There are 10 hidden switches. A switch that is on adds its own fixed numbers to the row, and there is some noise. The rows also spread widely along 12 directions, which tell nothing about the answers.
Some rows, each with its switches (1 for on, 0 for off) after it:
[ 49  33 -11 -33 -38 -30   7  11   3 -19  15 -24  46  -6  35  -9 -12  12
   1  13  -8   7  -2  15  -5  14  33  23  -4  21   3 -11  -2  -8  25  -9
  -3 -36 -22  -9   8]  0 0 1 0 0 1 1 0 0 0
[-29 -25  26  33  11  10  11   3   7  60 -11   8 -74 -36  -4 -12   2 -29
  69  -6 -14  -8 -31   8  -4  10  21   5 -16  -8  24   3   0   4  18 -18
 -13 -21  36   9  16]  0 1 1 0 1 1 0 0 1 1
[ 13  -5  -2 -23   6  10 -22  32 -25  36   6 -35  31 -40  24  -8   9  18
 -15  19 -24  12 -30 -30  19  22  23  35  26  24  50  -7  15 -39 -27  23
 -10  21  16  12  -7]  0 0 0 0 0 1 0 0 0 1
[ 18  40   2  -5 -22   1 -19  18 -16  -5  40  24  13  -1  40 -31  -7  -8
 -39   1  11 -24  14   9  13 -22   7 -31  29   5  20  19  -8  15  14 -43
   0  17  -9 -33 -10]  0 1 1 0 0 0 0 1 1 1
[-20 -33  27   9   9   7 -31  29 -17  -4 -10  25 -15  -7  22  23  37  18
 -72  17  10 -15 -12 -14 -16 -30   9 -28  24   9  43 -10   0  -2 -22  -7
 -20  32  18 -36 -33]  0 0 0 0 1 1 0 0 1 1
[ 81  22   3 -25  10  14  -6  41  -8  31  -7 -13  14 -21  44 -10  -9  23
 -20 -26 -17  -7  -7  -5  -4  25  41  -2  15  41  34 -28   4 -13  41 -18
  13   5  -7 -30   3]  0 1 0 1 0 1 0 0 0 1
[ 30  26   1  -8   4 -30  47  -6   7 -11 -13 -26  13  -6  36  24   4  18
  31 -19 -28   5  39 -16 -14  21  60  14 -47  19 -16  -9  -3  19   9  20
   0 -27 -44 -36  17]  0 0 0 0 0 1 0 1 0 1
[ 17   5  26   3 -41  10  -2   3  19  32  21 -21  14 -23  42 -52  19  -7
  43 -32  -2  -5 -11  -4 -21 -13  13  27  22   2   8 -18 -29  37   4  -7
 -11 -14   6  -8  -3]  1 1 1 0 0 0 0 1 1 1
[-41 -19  31   9  28  -2   1  -5  12 -19 -10 -18  -1 -26  -4  44  15  -9
 -23 -15  29  -3  -8  29 -28  -1  15  30 -32   9 -13 -26  37 -29   0  21
 -22  -5   3  -9  -6]  1 1 1 0 0 0 1 1 0 1
[ 61  38   3   6  17  14  10  44 -19  10   4  -2  26 -36  60  -3  -8  31
 -16 -35   1 -21  18 -15  12 -20  32 -15  -6  35  17 -14  14 -23  -2  12
  -6  24 -21   3  26]  0 1 0 1 0 1 0 1 0 1
[ 41  12  15  -4 -14 -10   3   9   0  18  -8 -19   7 -20  45  12   9  27
   4 -24 -31  11  10  -7 -51  27  54   6 -19  14  22 -42   4  25  23  -3
   4 -38 -37 -40   6]  1 0 0 0 0 1 0 0 1 0
[  0 -33  11   8  19 -29 -42   7  -7 -27  22  11 -10  14  12  31  14  -3
 -57   7   4 -16  -2  23 -29   9  25 -28  10   4  -8 -37  31  18  28 -24
   7  -5 -14 -44 -36]  0 0 0 1 1 1 0 0 1 1
[ 63  -1  22   1   4  20 -31  33   3  -1  18   3  34 -13  57 -21  14  25
 -61 -34  11 -26  16 -15 -23 -17  14 -14  28  39   7 -44   5  23  31 -16
  -1  26 -20 -26 -19]  1 0 0 0 0 1 0 1 0 1
[-38  12  16 -19   6  -4  34 -18  15  -4 -13 -20 -10 -12  19   8  21 -15
  16  -1  -4  -2  24 -26  16  -4  21  39 -19   7   7  41   1 -12 -26  14
 -23  21  -5 -37  13]  0 0 0 0 0 0 0 1 1 1
[ 35  11 -11 -22   2 -13  -9   8 -19   7   1 -15  13  -2  46  19  18  21
 -22  -6 -34   1  25 -16   5  22  51 -22  -3  16  24   3 -19  31  -1   9
  15   4 -32 -62 -12]  0 0 0 0 1 1 1 0 1 1
[-32 -14  31  -3  -1 -31  -6 -27 -21  -7  42  -8  -2 -17  36  23  15   4
 -18  16  11   5  -9 -11 -21   0  30  10  -5  -4  21 -27  61 -10 -16   2
 -16  -4 -41 -20  16]  1 0 0 0 1 0 0 1 1 1
[ -3  12  -9   4  13  14 -33  25   3  -9  12 -27  47 -26  21 -21   0 -21
 -11 -30  -2 -20  21  -4  21  -5  -3  38   1   9 -15  15   4  -6 -20  22
  -1  36  14  13 -17]  0 0 0 0 0 1 0 0 0 1
[-23  30  -9 -19 -16  11 -47  13 -29  20  31 -40  59 -42  30 -21  14  -8
 -17  -4 -11  17  -4  -7  30   3   5  44  21  -2  38  26   8 -21 -62  39
 -10  32  11   1 -13]  0 0 1 0 0 0 1 1 1 0
[ 17  21  -7 -35 -13 -37  20   6  11 -56  -1 -31  31  28  25  23  13  11
 -45   6  -5 -11  39  12  -7   7  29 -12 -14  27 -35   7 -24   8  15  -2
   0  -6 -36 -58 -24]  1 0 1 1 0 0 0 0 1 0
[-51 -11  16   9   4 -21 -11 -28   0  -2  57  -4 -13 -20  31  -9  12 -24
  17  16  14 -17   9 -26  16 -10  -7  14  11  -8 -14   9  52  -6 -18  -7
 -23  15 -31   5  20]  0 1 0 0 0 0 0 0 1 0
[  4 -22 -15  34  15  15 -20  25 -18  42   0  18 -31   1  -5   7  15   5
  -5  -5 -32 -12   6  12 -13  27  39 -56  11 -17  23  -2 -49  49   9 -24
  15 -10  22 -46 -52]  0 1 0 0 0 0 0 1 1 1
[-29  -5 -10  13 -13  -9 -65   3 -42  20  73  14   8 -17  25  -8   8  -8
 -32  29   2  -9 -10   2   2   5   1 -26  42 -31  29   0  25  14 -29 -25
   6   0   2 -12 -22]  1 1 0 0 0 0 1 0 0 1
[-15  -7  14  29 -10   6 -19  14  -8  22  10  26 -31 -15  18  -5  16  -6
   4  -5  -5  -8  -6   2 -21 -12  13  -8  17 -19  32   2   5  18  -9 -23
  -9 -14  29 -27 -11]  0 0 0 1 0 1 0 1 0 1
[ 40  29 -10   5   9  10 -42  28 -42  29  28   6  23 -24  25   4 -21   7
 -36 -17 -16   7  -7  25 -26  41  46 -19   6  -4  45 -36  25   1  26 -28
  28 -15  -9 -28 -18]  0 1 0 0 0 0 0 1 0 1
[-21 -32   7  -3  14  11 -16   9 -10  37   0 -40   1 -34  15  -7  29  -1
   4   5 -13  -4 -13 -19  36   4   9  18  14  17  18  18 -14  -9 -38  39
 -20  38  20   2 -14]  1 0 1 0 1 1 1 1 1 1
[-53  -7  16   0   3   0  -4 -14   7   2  22  -3 -18 -18  20 -10  18 -29
  14   8  11 -13   6 -24  15 -15  -6  28  14 -10   2  27  17  -3 -28  -5
 -20  23   8 -14   4]  0 1 0 0 0 0 0 0 0 1
[  4   5  -4 -12  38 -11  18  31 -33 -12   4   2   0 -10   8  39  -5  28
 -65  43   3 -18  -5   1  26   4  33 -47 -13  37  21   5  21 -56   4  -3
 -15  24 -20  -3   1]  0 1 1 0 0 0 0 0 1 1
[ 23  12   3 -21   2  18 -22  27  -3  16  17 -42  52 -37  43 -26  11   4
 -13 -25  -1  -3  -9 -15  20  -2   8  47  24  26  21  -6  16 -32 -23  26
 -14  39   0   8  -3]  0 0 0 1 0 0 0 1 1 0

New rows. What belongs after each?
[ 11 -27  19 -15  19  12  27  18  15   0 -53 -11 -16  -3  -2  44  30  18
 -30  -7   3  11 -16  14 -31  15  44  -2 -19  30  21 -18 -29 -12  27   2
 -14  -9  19 -47 -31]  0 0 1 0 1 0 1 1 0 0
[ 37  -5   7 -23  10   4   3  18  -9  28   5 -15   3 -15  27   6   8  23
 -16   6 -13   4 -20 -14 -11  27  43  -3  15  29  33 -30   5 -12  23 -16
   2  -5 -12 -26  -7]  0 1 0 0 0 0 0 0 0 1
[-13   5  14  11   4  -3   2 -12  19  -2  10  23 -38   2  11  -3  -6 -31
   0 -12   6 -15  15  15 -18   9  17   0 -13  -6   1  10  23  13  49 -53
  -3 -11  -6 -40   5]  0 0 0 0 0 0 0 1 1 0
[-17  15  27 -14  -6 -25 -23 -24   2 -37  37   5  10   4  42  13  16 -11
 -49  -5  13  -6  23  -2 -33  -1  22   9   1  -1   1 -19  50  22  14 -25
  -1  -2 -48 -60  -1]  0 0 0 0 0 0 0 0 1 1
[  3   8  -7  16  37   8 -15  16 -10  25   8 -16 -16 -26  15  11  -8 -14
  -1 -33 -16 -16  21  13   0  37  31 -14 -22   3  -4  -6  22   1  20  -7
  14   4 -15 -23  -3]  1 1 0 1 0 0 0 0 1 0
[ 12  22  -4 -37 -13 -19 -12   5 -36  -7  23   3   4   6  45   2   0   8
 -54  36 -13  -8  16 -25  22   9  23 -23  26  14  36  26   3  -5  -4 -27
   9  24 -19 -53  -6]  1 0 0 0 1 1 0 0 0 1
[-11 -10 -13  15  23 -12   4  19  -9 -25   8 -11  11  -4   0  32   9  -1
 -12  -2  10 -13   7  30   9  -1  23 -17 -23   4 -24   6  -4 -13  -8  19
  -9   0   5   2 -21]  0 0 1 1 1 0 1 1 0 0
[ 61  -2   1   8  16  10  21  42   3  22  -5 -10   5 -20  18  -1  -1  34
  -6  -9 -17 -12 -12   4 -14  19  50 -33 -17  41  14 -37 -14  -7  47 -14
  -6 -19 -17  11  -3]  0 0 1 0 0 0 0 0 1 0
[-21 -27  15   5  28   7 -21  -6  -4  36   4 -20 -31 -28  10   3   6 -24
   7  -9 -14  -2  -3 -10   8  35  15  22  -3   7  15  -2  28  -6  12  -2
  -2  20   4 -17  -1]  1 0 0 0 1 1 0 1 1 0
[-59 -15   0 -16  -4  -3  -9  -6   8  -3 -12 -35  13 -16  -2  20  32 -19
  -5   7  -3   9   3  -5   0   6   9  51  -4 -13   7  32 -12  -7 -49  30
 -13   7  29 -27 -24]  1 0 0 0 0 0 1 0 0 1
[ 19  37 -18 -32  -4 -32  18 -13 -26 -15  23 -13  16  15  39  21   4  15
 -20  18 -30   4  41 -18   9  32  55 -22  -8   9  10  19  -3  19  -3 -11
  15  -6 -47 -71  -7]  0 0 0 0 0 0 0 1 0 1
[ 18 -12  -4 -36  22 -28  36   1  22 -36  11 -11 -10  15   8   9 -12 -19
  -7  20  25 -30  -3  11  28  11  17   4  -5  36 -33   9  14 -35  51 -33
  -5  13 -12 -15   7]  0 1 0 1 1 0 0 0 0 1
[ 43 -48  30  11  12  32 -17  39  11  52 -16  12 -37 -16  28 -17  34  32
 -34  -6 -12 -22 -21 -29 -24  -1  19 -35  37  39  41 -32 -27  23  36 -37
 -11  16  18 -30 -27]  1 0 0 0 0 1 0 0 1 1
[  5  39 -17   0 -10 -22 -27   0 -10 -12  45 -28  49 -21  36 -22 -20 -28
  28 -23 -13  -7  27   6  11  13  13  38  -5 -11 -25   3  25  15  -9  13
  15  -5 -22   6   8]  0 1 0 0 0 1 0 0 0 1
[ -3 -22  -3 -20  -4 -30 -20  -9  19 -43  39 -13  21  23   1   1  10 -17
 -40  25  18 -18  -3  25  -3   9   7   3  18  16 -36  -7  11  13  38 -26
  -4  -9  -8 -24 -36]  0 0 1 0 0 0 1 0 0 1
[ -1  22  15  14  -1 -30 -24   6 -34 -25  54  -6  34 -20  43  20  -7   3
 -31 -14  20  -9   0  33 -23 -12  31 -14 -16  -4  -1 -44  55 -11 -11  14
  -2 -11 -42   1  10]  1 1 1 1 1 0 0 1 1 1
[-14   1   9 -28 -12 -31   8  -1 -19  13 -12 -28 -11 -19  22  39   9  16
  -4  29 -24  23 -16  -6 -16  28  36  23  -4   3  39  -8  23 -36 -20  13
 -13 -22 -10 -40  11]  1 1 0 1 0 1 0 0 1 0
[ 35  14 -11 -37  22  -9  13  11 -10   6  -3 -31  -4  11  18   7  -3   0
 -28  -3 -26  -9  20   9  22  48  50 -25  -7  35   3  16 -18   2  39 -16
  20  15 -20 -63 -20]  1 0 1 1 1 0 0 1 1 1
[-73 -15  16   9  -4 -20 -23 -17  17 -29   9 -17  -9   6 -13  16  28 -44
   5  -9   8  -1   1  29 -29  -1  -1  35   3 -30 -33   5   4  23 -19   6
  -7 -17  28 -38 -41]  0 1 1 1 0 0 0 0 0 1
[-47  -5  24  18  -7   3 -13 -16   2  17  27  24 -33 -32  21   1  16 -18
   1   7  22  -3 -15  -4 -10 -19   2  19   0 -17  34   9  47 -17 -11 -21
 -30  -2   6  -9  23]  0 0 0 0 0 0 1 1 1 0
[  2  19  18   9   3  -9  -9  -6 -16  26  32  17 -32 -29  31   5 -17  -3
  -8  -3  -7  -1  -3   5 -31  29  39 -14 -21  -3  37 -24  63  -9  42 -49
   4 -30 -41 -23  30]  1 0 0 0 0 0 0 0 1 0
[-10  -9  32   3   3 -25 -14   2 -16 -37   8  21  -3   5  36  42  20  16
 -73  10  17 -12  12   0 -32 -22  23 -28  -4   9  17 -23  27   4  -3 -10
 -11   9 -27 -53 -11]  1 0 0 0 1 1 0 1 1 1
[ 38 -31   2  10  -3   4 -32  26  12   0  38  23 -11  18  30 -32  17  -6
 -29  -9  12 -37   0   5  -7  -8   7 -46  42   8  -6 -17 -22  43  47 -58
   8  12   0 -26 -40]  0 0 0 1 1 0 0 0 1 0
[-65   2  35 -14  -9 -19  14 -37  11  -9  27   7 -43 -10  31   6  31 -23
   7  18  29  -7   2 -16  11 -30  -3  21  16  -4   6  34  39 -11 -23 -12
 -37  11  -2 -46  27]  0 1 1 1 0 0 1 1 0 1
[-30  -9  19 -18 -18  -6  28  -8  18   7  13   0 -26 -11  24 -20  14 -16
  12  33  16 -22  -8 -27  24 -26  -6  17  19  10  14  38  -9 -24 -11 -24
 -32  19  10 -10  20]  1 1 0 0 0 0 0 0 1 1
[ 27   5  -5   3 -13   3 -41  34  -5 -17  34   5  43   6  33 -18  23  10
 -61  -4   6 -26  15  10   0 -22  12 -38  31  12   0  -3 -32  37   3 -15
   1  15  -6 -23 -44]  0 0 1 0 0 0 1 0 1 1
[-27 -44   0 -18  -7 -15 -46   6  -1  -9  28 -18  19   9  -9  -2  16 -18
 -48  37   8 -10 -27  16  -3  16  -5  12  45  -3   1 -10  -1  -5   2 -20
  -4  12  24 -19 -55]  1 1 0 0 0 0 0 0 1 1
[  7  27  -5  11   0   6 -39  18 -25  16  34  -7  32 -26  39 -12   0  -4
 -11 -26 -12  -9  13   2  -8   7  28  -4   4 -11  19 -11  11  18 -15   0
  13   4 -17 -11  -9]  0 1 0 0 0 0 0 0 1 1
[ 15  24 -10  15  33  38 -14  27  -4  14 -13  -4   3 -17  21  -9  -4 -27
  -4 -66  -5 -23  38  10  10  10  23  -7 -15   0   0  21 -29  26   9  -1
  23  36  14 -35 -24]  0 1 0 0 1 0 0 1 0 1
[-34 -10   6   2 -26 -21   7  -8  15 -38  -1   4   2  20  24  24  50   1
  -9   2  17 -12  21  -2 -18 -43   9   1  14 -22 -15  23 -44  37 -49  12
 -21  -4  16 -65 -34]  0 1 0 1 0 0 1 1 0 1
[ 53   4  -7   2  21  13 -15  32   5  -5  14  -1  17   0  29  -1   7  13
 -41 -24   6 -25  23   9  -3   8  27 -47   8  31 -16 -19 -18  26  43 -20
   9  10 -22 -29 -32]  0 1 1 0 0 0 1 0 0 0
[  2   2  29 -42  26 -19  12   8 -20 -25   5 -24  11 -13  40  42  20  22
 -59  14  18  -1  -9 -16   4  -4  33  -1   3  47  18 -21  45 -50 -10  19
 -18  31 -34 -34   8]  0 1 1 1 1 0 0 0 0 1
[ -9 -13  23  -5  26  10   9  22  -2   3 -51 -12  -8 -21   8  53  20  19
 -38  -6   0  12  -6  -7 -24   5  26  18 -14  22  31 -18   9 -38 -11  23
 -22  13  17 -36 -15]  0 1 0 0 0 1 0 1 0 0
[ 43   6   1  -3  -6  -7 -11  12  16   9  23 -32  38 -25  30 -37 -20 -11
  16 -23  -5 -15  -3  12   2  18  18  41  -3  24 -12 -23  18  -6  35  -6
   0  -5 -11  20   9]  1 0 0 0 0 1 0 1 1 1
[ 44 -18  20 -59  14  -2  12   4  39 -19 -21 -25  -2  17  25   1  16  -8
 -44 -12  11 -16  -7   2  -4  18  28  25  18  53  -1 -10  -5  -8  65 -35
   1  26  -7 -67 -19]  0 0 0 1 1 0 0 0 1 1
[ 16  22  -3  12  13 -21  15   6 -18 -13  -1  -8  10 -11  31  30  -3   7
  10 -21 -19  -2  33   2 -10  14  52  -7 -42   0  -2  -9   7  14  -3  17
   9 -16 -30 -25   7]  0 0 0 0 1 1 0 1 0 1
[ -9 -21 -17 -18  12 -30   7  23 -18 -24 -17  -8  -9  15  -9  44   0   3
 -39  42  -3 -14  -6  22  11  15  23 -20   0   8  -1  15 -21 -28  -3  -4
   2   2  23 -32 -33]  1 1 0 1 1 1 0 0 0 1
[ 11 -20   5   7   7  22 -34  40 -26  40   0 -20  20 -30  23   6  40  35
 -34  -8 -21   7 -26 -13 -15   6  34  -4  31   9  54 -29 -16  -3 -42  24
  -8  15  22 -17 -41]  0 0 0 1 0 0 0 1 1 1
[-31  13  43  13  18  11  12 -18  17   2 -18   1 -42 -12  33  23  35  -7
 -10 -46  -6   0  40 -17 -36  -4  33  -1 -27   8   6   2  15  38   6  -3
 -15   4 -28 -75   1]  0 0 1 0 0 0 0 1 1 0
[ -2  -9  49 -24 -28   1   4 -19   5  31   7  22 -45 -16  56   0  41  12
  -9   8  11   9 -29 -32 -35 -18  31   7  25   9  74 -10  16  11   7 -41
 -22  -8 -11 -65  21]  0 0 0 0 1 0 1 0 1 1
[-44 -31  31  -2  -5 -11   9 -31  27  17 -10  -8 -53  -7  14  -2  30 -32
  42   1 -10   1  -3 -21  -9   5  14  37   2  -6   7  14   0  26   1 -11
 -15  -5  10 -42   4]  0 0 0 0 1 1 0 0 1 1
[-33 -28   4  11  51  -4 -13  16 -25  -6  14  16 -48  -1  -6  42   4  -9
 -49  22   9 -22  -3  12  12  14  18 -55  -2   8   3   2  30 -25  16 -22
  -6  19   3 -24 -22]  0 1 1 1 1 0 0 0 0 0
[-13  21 -22 -10   3 -26  25  -9  12 -19 -12 -20  -1   9  -5  14 -18 -42
  39 -10 -17  -7  26  34   9  33  40  18 -45 -16 -25  34 -28  13  18  -5
  19 -22   1 -32  -6]  0 1 0 0 1 0 0 0 1 1
[  1  51  -4   4  14   0   2  -2  -5  -4  15   5 -11  -9  39   0 -10 -23
   0 -36  -2 -23  51   4  17   0  27  -9 -19  -1  -2  34  18  12   6 -15
   9  18 -28 -53  20]  0 1 0 1 0 0 0 1 1 1
[-45 -20  22  23  16   0   8  -1 -11  20  -9   4 -46 -12  11  23  35   5
   5   7 -14  -7  15 -25  -3  -8  16 -21   1  -2   7  13 -11  20 -31  16
 -23   9  11 -37 -17]  0 1 1 0 0 1 0 1 0 1
[ 43 -11  10  19  18   8  32  29  10  10   1 -10   7 -22  37   1  13  30
   9 -20   2 -29   9 -20 -12  -9  36 -25 -14  33 -12 -30 -18   5  17   5
 -11  -2 -24  10   5]  1 1 0 0 0 0 0 0 0 1
[-48   4  23   8 -20 -13 -36  -8 -22  12  33  -6  10 -33  33   6  25  -2
 -13   2  -5  12  -9  -9 -34  -4  18  23   7 -26  41 -14  36   4 -46   6
 -10 -12  -9 -19   2]  1 0 0 0 0 0 0 0 1 1
[ 21 -30  -9  13  29  17 -11  29  -6  61   4 -12 -27 -31  -2 -18  -6   3
  21  12 -31 -14 -29  -8  21  39  26  -5   6  22  28  -8   3 -16  29 -19
  -2   4  22  23  -4]  0 0 0 0 0 1 0 0 1 1
[ 76  19  18 -11  -8   6  14  42 -13  -5   6   0  47 -19  68  -4   6  47
 -48 -20  14 -16  -2 -12 -20 -23  44 -22  -3  43  33 -40  -2 -16  15  -5
  -9  15 -38  -6  10]  1 0 0 0 1 0 0 1 1 1
[-77  -9  33  22  20   7   4  -5   5  -4  -5  21 -46 -28   8  25  22 -23
  -9   0  26 -14   2 -12 -11 -30  -2  17 -12 -15  19  21  32 -21 -30  -5
 -31  17  21 -18  10]  0 1 0 0 0 0 0 0 0 1
[ 29 -29  22 -31 -15  -6 -20  14  29 -24 -20 -10  11  15  17   2   9 -11
 -52  -6  12  -8 -12  19 -37   8  11  24  19  27   2 -30 -13   6  57 -36
   1   1  10 -51 -38]  1 0 0 0 1 1 0 0 1 0
[-23 -27  15 -12   9 -20  17 -12  17 -18 -23 -26 -15   8  17  35  42   4
   1   0  -7  -2  20 -23  -8  -2  19  20   5  12 -20   2 -16  16 -24  28
 -19  11   1 -61 -22]  0 1 0 1 0 1 0 1 0 1
[-10  -5 -30  -1  16 -20  10  20 -19 -18  28  -9  12   4 -11   1 -15 -13
  -2  39  -9 -21   2  15  40  17  21 -24 -11   8 -19  31 -17 -18   4  -7
   2   2   6  22 -21]  0 0 1 0 1 0 0 0 0 1
[-17 -39   7  15  28 -17 -47   2 -26  -7  40   8  -6  -7  10  37  15   5
 -64  20  11 -13 -11  18 -18  19  31 -37   0  -3  12 -35  46   1  11 -15
   4  -2 -25 -21 -24]  1 0 0 0 1 0 1 0 1 1
[-18 -28  46  16   4 -24  20 -18   2   3  22  -5 -20 -29  46  14  24  15
  15   2  13 -11  -7 -30 -15 -23  22  10 -13  16   6 -31  50  -9 -12  16
 -33   2 -37   5  38]  1 0 0 0 1 1 0 1 1 1
[ 13 -19   7 -33   4 -19  12  25 -10 -31   3  -6  17  -4  26  36  18  30
 -63  33  28 -13 -23   3   1 -18  23  -9   8  31  20 -10  12 -52  -4  -2
 -21  13  -4 -14  -6]  1 0 0 1 1 0 1 0 0 1
[  4  49 -23 -21 -27 -40 -12  -1 -26  -6  34 -23  31 -18  42   2 -15  -9
   9   8 -15   0  19  12  21  12  26  17  -8 -10  11  24  23 -13 -24  10
   7 -12 -23 -23  27]  1 1 0 1 0 1 1 0 1 1
[ -4   0   3   2   7   7 -27  -9  15  -1  17 -19   8  -1  26 -17   6 -43
  11 -45   1 -13  29   9   0  13  10  20   6  -9 -24   4 -10  43  15  -7
  14  21  -7 -40 -25]  0 1 0 0 1 0 0 1 1 0
[-33   5   3  -9 -16 -16 -20   0 -24  23  14  12 -35  -5   7  -2   3 -14
 -11  43 -21   2 -12   3   9  14  13 -13  22 -10  42  28  -1  -1  -8 -32
  -5  -9  20 -40 -13]  0 1 1 0 0 1 0 0 1 1
[ 13  -9   9 -31  12 -14   6  -2 -28  24  -4 -34   2 -16  29  36  11  22
 -21  10 -21  23 -11  -9 -14  49  57   2  -7  17  38 -29  15 -19   1  11
   4  -1 -31 -48  -6]  1 1 0 0 1 0 0 1 1 0
[-18  13 -20  19  37  12 -10  24 -21  16  -9 -14  -9 -18  -6  13  -7 -16
  -2  -8 -26 -10  31   8  32  27  16 -16 -19   2  -8  33 -11  -6 -14  19
   3  23  16 -16 -26]  0 1 1 0 0 1 0 1 0 0
[ 28   1 -10 -37  11  -6 -17  18 -23 -10  20  -8  17  13  34   7  10   4
 -63  14   3 -18   6  -2  31   6  24 -27  37  25  19  11 -11  -6   4 -17
   7  46 -10 -56 -32]  0 1 0 1 1 0 0 1 1 1
[  3  18  12 -18 -39 -17  19  -5  -9  -2   3  32 -44  18  37  15  16   9
 -24  24   1  -1  11  -5 -29  -7  27 -35  23 -10  40  16 -21  19   9 -58
  -6 -25  -2 -89  -7]  1 1 0 1 0 0 0 1 0 0
[ 21  12  -7 -22   4   5  16  32  13 -12 -33   0   1  -1  -6   2 -17 -11
 -26   9  -1 -15  -1  14  10  10  14  15  -8  24  14  26 -17 -34  35 -30
  -3   6  34 -16 -10]  0 0 0 0 0 1 0 0 0 1
[-43  -9  16   9  14  11  -8  27   1 -14 -29  -5  -2 -21   6  36  34   4
 -34 -16   6   0   2  -1 -31 -18  14  20 -11  -8  21   2   0 -22 -40  23
 -22   9  29 -24 -26]  0 0 0 1 0 0 0 0 0 0
[-78  -7  27   7   1   6 -20 -30   8  16  -2   6 -49 -20  -2  15  16 -48
  12  -8   5  15  -5   3 -29  14   2  46   1 -36  26  17  32   3 -12 -21
 -10  -9  29 -53  -8]  0 1 0 0 0 0 0 1 0 0
[ 69  13 -11 -18  -6  -1  -7  35 -21  23  23  -1  13 -10  33 -13 -14  18
 -11  -3 -15  -4 -23  12 -10  29  51 -21  13  16  37 -25  -4  -6  41 -37
  21 -21  -6 -12  -5]  0 0 0 1 1 0 0 0 0 1
[-21  14  25   9  11   4 -51   5 -13   9  53 -13  10 -35  37 -19   8 -16
 -32 -26   6 -18   6   3  -3  -2   3   7  15   4   5 -13  62  -1  -5  -5
  -4  22 -21  -5   6]  1 0 1 1 0 0 0 0 1 1
[ 10   7  17 -10 -40  -1   3   9   6  38 -19  11 -32  -7   8 -19   2  -8
  19  12 -14  13 -34  20 -28  10  24  14  18  -4  51   2 -30  10  25 -42
  -8 -36  40 -43 -10]  0 1 1 0 0 1 0 1 1 1
